There are 4 ways to turn a row about zero (a turn may also mirror it). The second row of each pair is the first, turned, with some noise. The first 40 pairs use one turn. New pairs use 3 turns, one after the other, and a turn may come again.
Known pairs, each followed by its turns in order:
[-11  -8   7  18  25  18   3  42  -4]
[ -2  16  16 -32 -38  17  -5 -13   3]
Lenef

[11 -2  3  0 -6 11  5  0  8]
[-10   5  -2  15   4   1  -1  -7  -3]
vanis

[-34 -19 -40  -5  12  23   4   7 -10]
[  8  10  28  22  24  10 -18  -6  43]
gage

[ 17  33 -14 -14   1   9  -4  11  -6]
[ 22  -2  14  14 -10  10 -16 -25   3]
vanis

[ 33   1 -47  -1  -2 -19 -13 -20 -33]
[ 39  20  35  11   9   5 -32  25 -17]
vanis

[ 15 -14 -28  -1  33  13  13  21   5]
[-22 -10  22  -3 -19  16   3 -27  23]
Lenef

[  2  -7 -28  -1   5   3   6   9  12]
[ 1 -7 -9 25 -6 15 -3  3 -3]
rebik

[ -5  11 -23  -1  -6   3   1   1  -9]
[ 14   5  14  -1  -6   5  -3  -7 -16]
vanis

[-46  -1   2   8  -6 -47  24   3 -10]
[ -3 -50  11  35   2 -22  24   0   6]
gage

[ -3   5   6 -18  -2  15   4   0  -2]
[ -6 -12  -3  -5  11  -7  15   3  11]
rebik

[  6   8  -2  -5 -13 -25 -33 -21  -1]
[23 38  4 -6 21 -5 -7  6  5]
rebik

[ -1   2  -6 -16  -4   6 -36  11   0]
[  1  27 -17  -1  13   6  11  17  16]
gage

[ 35  20   4   4  47  11   5  -2 -11]
[ 12  12  18 -24 -43   1 -25  25  -2]
gage

[  9  13  -8   3  -2 -20   0 -19  35]
[ 20   1  10  24  35   9   0 -15  -9]
Lenef

[ 14   2   7  33 -12  -2 -37  -5  24]
[  5  14  17  12  24 -19 -37  14  -9]
rebik

[  1   6 -19  -4  -4 -16   4   0  -6]
[  8 -19  -2  -1  16   3   8   5  11]
Lenef

[ 47   3  28 -18  30   2  15   2 -10]
[ 25 -22 -22  -6 -18 -40   4 -27   5]
rebik

[-12  -2  -7  -4   5   1 -24   4   8]
[  1   2  -4  -7 -10  26   9   7   6]
vanis

[ 10 -20  17 -44 -13  18  33   3   1]
[-36 -11  35   2  26 -13   1 -24  14]
vanis

[  0  15   5   0   5   0  -9  26 -19]
[ -9   8  -9  16 -12   0  -6  23   7]
gage

[ -4   8 -36   2  19   2 -28 -16  18]
[33 22 -2  7  5 33 17  9  3]
vanis

[ 11   4  -6  18 -17   7 -28   1  23]
[ -5  33 -24   6  -8  21 -14  -4  -3]
vanis

[ 10  35  31  30 -31  47  -4  47  21]
[-59 -34  29  13  17 -43 -20   4  41]
rebik

[-24  -1  -6  20  -1  -1 -14  24  22]
[-29  -1   1   4   5  13 -35  19  -1]
rebik

[ 40 -32  47  -3   3   5   5   1   4]
[ 29  23 -15  -5 -28  -4   3 -20 -45]
gage

[-28  -4   1   7 -29  -8  22  12  19]
[-14   5  -6 -31  -1 -13  21 -17 -19]
vanis

[  3  11  10   3 -39 -19  12   0   8]
[-26 -25 -14   7  11   3  19  -5 -22]
gage

[ 13  -4  15 -13 -23 -26   4  -7   0]
[ -5  -8  -7  -1   7  -1  24   2 -30]
gage

[ 11  47   8   5 -14 -30  -7 -19  24]
[ -5  36   6   3  32  -9 -21 -44   4]
rebik

[  6 -11  -1   0  14   5 -17 -45   7]
[-15  14  14  27  14 -36   2   8   4]
Lenef

[ 47  13  13 -27 -14  -1  -8 -27  -7]
[ -2 -12 -29  48   1 -17  20   7  -6]
Lenef

[ -5 -12   2  18  22  -7 -26  -4 -19]
[ 29  -7  11 -16  -7   8 -19  18  -7]
rebik

[-31   4 -43  47   2   1   3 -25   0]
[ 31  26 -13   2   2  14  33  24 -50]
vanis

[-18 -21  13  -8   9   3  39  -1   6]
[-20   1  -6 -30   6  -9   7 -22 -20]
Lenef

[ -7  47   1  -8  16  24  17  17 -19]
[-35  15  22   6 -25 -13 -22  22  11]
gage

[ -8 -22   4 -19 -32 -13 -17   5  16]
[-11  38 -19   3  -2  -5   2  28   5]
rebik

[  5 -47  12  -8   6   6 -19  -5  -2]
[-32  37  -7   2   0  -8   6  10  22]
Lenef

[ 10 -47  -3   0  11  16  -1  15  12]
[ 37  17  -4  12  -4  25  -1 -23   0]
gage

[-14  14 -47 -19   7  27  26 -11 -44]
[-25 -68  16 -21 -13 -23  -8  13  13]
Lenef

[-30  23 -46  -2  17   6  16   3  19]
[ -6 -36  47 -11  16  16 -15 -14  -4]
Lenef

New pairs, each followed by its turns in order:
[  8  35 -38   2  15  -1 -47  -9   1]
[ 24 -40  -4  41   9  -8 -27  20  -6]
Lenef Lenef Lenef

[23  4 32 23 -4  8 -4 -5 12]
[  1   6  -7   8 -47  -4   2  -7   2]
rebik gage rebik

[-10 -27  -5 -15  -9   0   2  -9  -4]
[ -4 -25   2  -7   4  -6   6   3 -24]
gage Lenef gage

[ 7 -2 15 -5 37 32  1  5  1]
[ -5 -17  11   7  -6  17  24   8  30]
Lenef Lenef Lenef

[ 34  -8  11  -3 -14  -6 -36   4  10]
[-42  17   0 -13   4  -1  18  22  -2]
gage Lenef vanis

[-42 -11  -4  15  -9   3  -5  19 -14]
[-20 -34  -3 -20   3   5  -6  20   6]
vanis vanis vanis

[ 16  29  -8 -17   9 -20  39  -6  16]
[-16 -20 -12 -33  16  27  24  -2 -26]
gage rebik Lenef

[ -6   1 -28   2 -47 -12  -7  -1  -7]
[  9  -7 -26 -36  -4  25  -2 -11  24]
vanis Lenef Lenef

[-15   4   3  -1  12 -22  -7 -16  16]
[ 12  25 -11   3   3  -4  17  10 -10]
Lenef rebik rebik

[ 29 -20 -19  -2  -5   6   5  13 -11]
[  9 -18  -8  12 -24   8  12  12 -16]
Lenef rebik vanis

[ 12   7 -16  13  12  -3 -33  -1  -3]
[  4   5  19   2  13  11 -19 -14  22]
gage rebik Lenef

[  8   7   5   8 -12 -10 -12   9  28]
[ 23   5   5   7   6 -15  14 -11  14]
gage Lenef gage

[  5   5 -36 -16   2  31 -26 -12  -8]
[11 31  3  3 37 19 -9 -1 25]
vanis gage rebik

[ 40  12  11   0  13  11 -13  12  -7]
[ 29  10   9  35 -17   7  -4   2  -1]
vanis Lenef Lenef

[-47 -12  47  -3  -2   1  34  -2   3]
[-56  -6  -3  14   2  -2 -21  23  37]
Lenef vanis vanis

[ 15  -7 -10  21  15  -6   3 -19   9]
[-26  13   4 -10 -17  12   2  -8 -10]
vanis gage vanis

[-47  -1  18 -14   4  32  -3 -18 -26]
[ -4  15  16 -12   7  25  10 -54  12]
Lenef rebik vanis

[ 22  11 -22  -8 -10   5  -2  14 -13]
[ 14  20   1   5 -18 -10 -21  -1  -7]
vanis Lenef vanis

[  0 -10   7  -3  -2 -18   9   8  21]
[ -8  15   1 -12 -19  -3  -3 -13   9]
rebik rebik gage

[ -1  -2  -9 -19   7 -47 -47  12  -2]
[ 28   4  -5 -13  45 -34 -18 -22   3]
Lenef vanis Lenef

[-20   1  -3   1   3   7   6  -3   0]
[-12   7   0   6 -11  -4  14  -1  -1]
vanis rebik rebik

[ 14 -11   1  23  -9  13  -6   4   9]
[ 18  18 -14   0  -6  10   4   7  -8]
vanis Lenef gage

[ -4  -2   4   5  35  -7 -11 -18  -7]
[ -6 -11  21  -1   4   9 -31  -8   9]
gage Lenef gage

[ 22 -10   7  47   2  -4 -19   2  36]
[ 38  -6   1 -38 -22 -26   5  11  -5]
Lenef rebik gage

[ 33   0   1 -21 -11 -16  37 -10  -2]
[  0  13  30 -36  -5  -8 -10 -16 -10]
gage Lenef vanis

[-7 21 32  6 14 37 22 -9  7]
[-23  18 -11  21  15   9 -12  31  32]
vanis gage vanis

[ 22  10  -3  -1  -4  10  12 -47  -7]
[ -7 -15 -33  12  -6  35 -11 -13  -9]
vanis vanis gage

[ -3  -1 -16   2  -7 -12  25   0  -6]
[-13  -4   5 -23  -7  -1   5 -14 -11]
rebik rebik rebik

[  9  14  13  -7 -17 -30   9 -11  10]
[ 28  -4  -6  10 -23  -2 -12   6 -21]
rebik Lenef gage

[  9   4 -29   3  17 -10  -2   6  23]
[-8  8 -4 -9 10 15 27 21 12]
vanis gage rebik

[47  5 11 27 31 -5  1 25 17]
[ 10  -7  14   0 -42  36 -10 -34  20]
rebik vanis vanis

[-47   8  -6   5   4  -5   4   7  -9]
[  9   8  10   9  15 -22 -16 -34   5]
rebik vanis gage

[ 24  10  -2  23   4   0 -24  10  -8]
[ -1  -8 -28 -17 -26  -9  12  -5  12]
vanis rebik gage

[-2 13  2 14  1  9 12 26  0]
[-8  9  3 20 -7 -5  0 17 14]
rebik rebik gage

[ -9 -11 -17   6  15  -1   0 -29  20]
[-10 -14 -15  -1   4   7 -26  -1 -22]
gage vanis rebik

[  1  28  20   4 -14  10  15  16  13]
[-15  13   9   4 -10  -3  36  -9   4]
vanis gage Lenef

[  5 -19  -3 -27   3 -17   1  16   4]
[ -1 -14  -4   9  18 -25  15  11  -8]
Lenef vanis vanis

[  2 -26  -8 -20 -10   2  -3  38 -25]
[  0  21  22   4 -15  32   2 -29 -10]
vanis gage rebik

[-45 -34 -13 -11  12  -8   2  -4  25]
[22 26 48 -1 16 16 11  0  8]
Lenef rebik gage

[ -8  17 -13   6 -17  -5   7  -1 -25]
[ 13 -15   2  -3  -4   7 -17  20 -21]
rebik Lenef vanis

[-13   4   6   5 -25  -7   5  -1  11]
[ 12  -8  -9  22  -7 -16  -3   5  -4]
Lenef rebik rebik

[ -7 -26  -5   6   7 -27   0  12  -2]
[ -6 -23   0  -4   4  30  -9   0   5]
rebik gage rebik

[-26   5  -2  15   0  40   1  23 -14]
[ 12  20 -13 -18 -16 -24  -5  22  26]
gage rebik gage

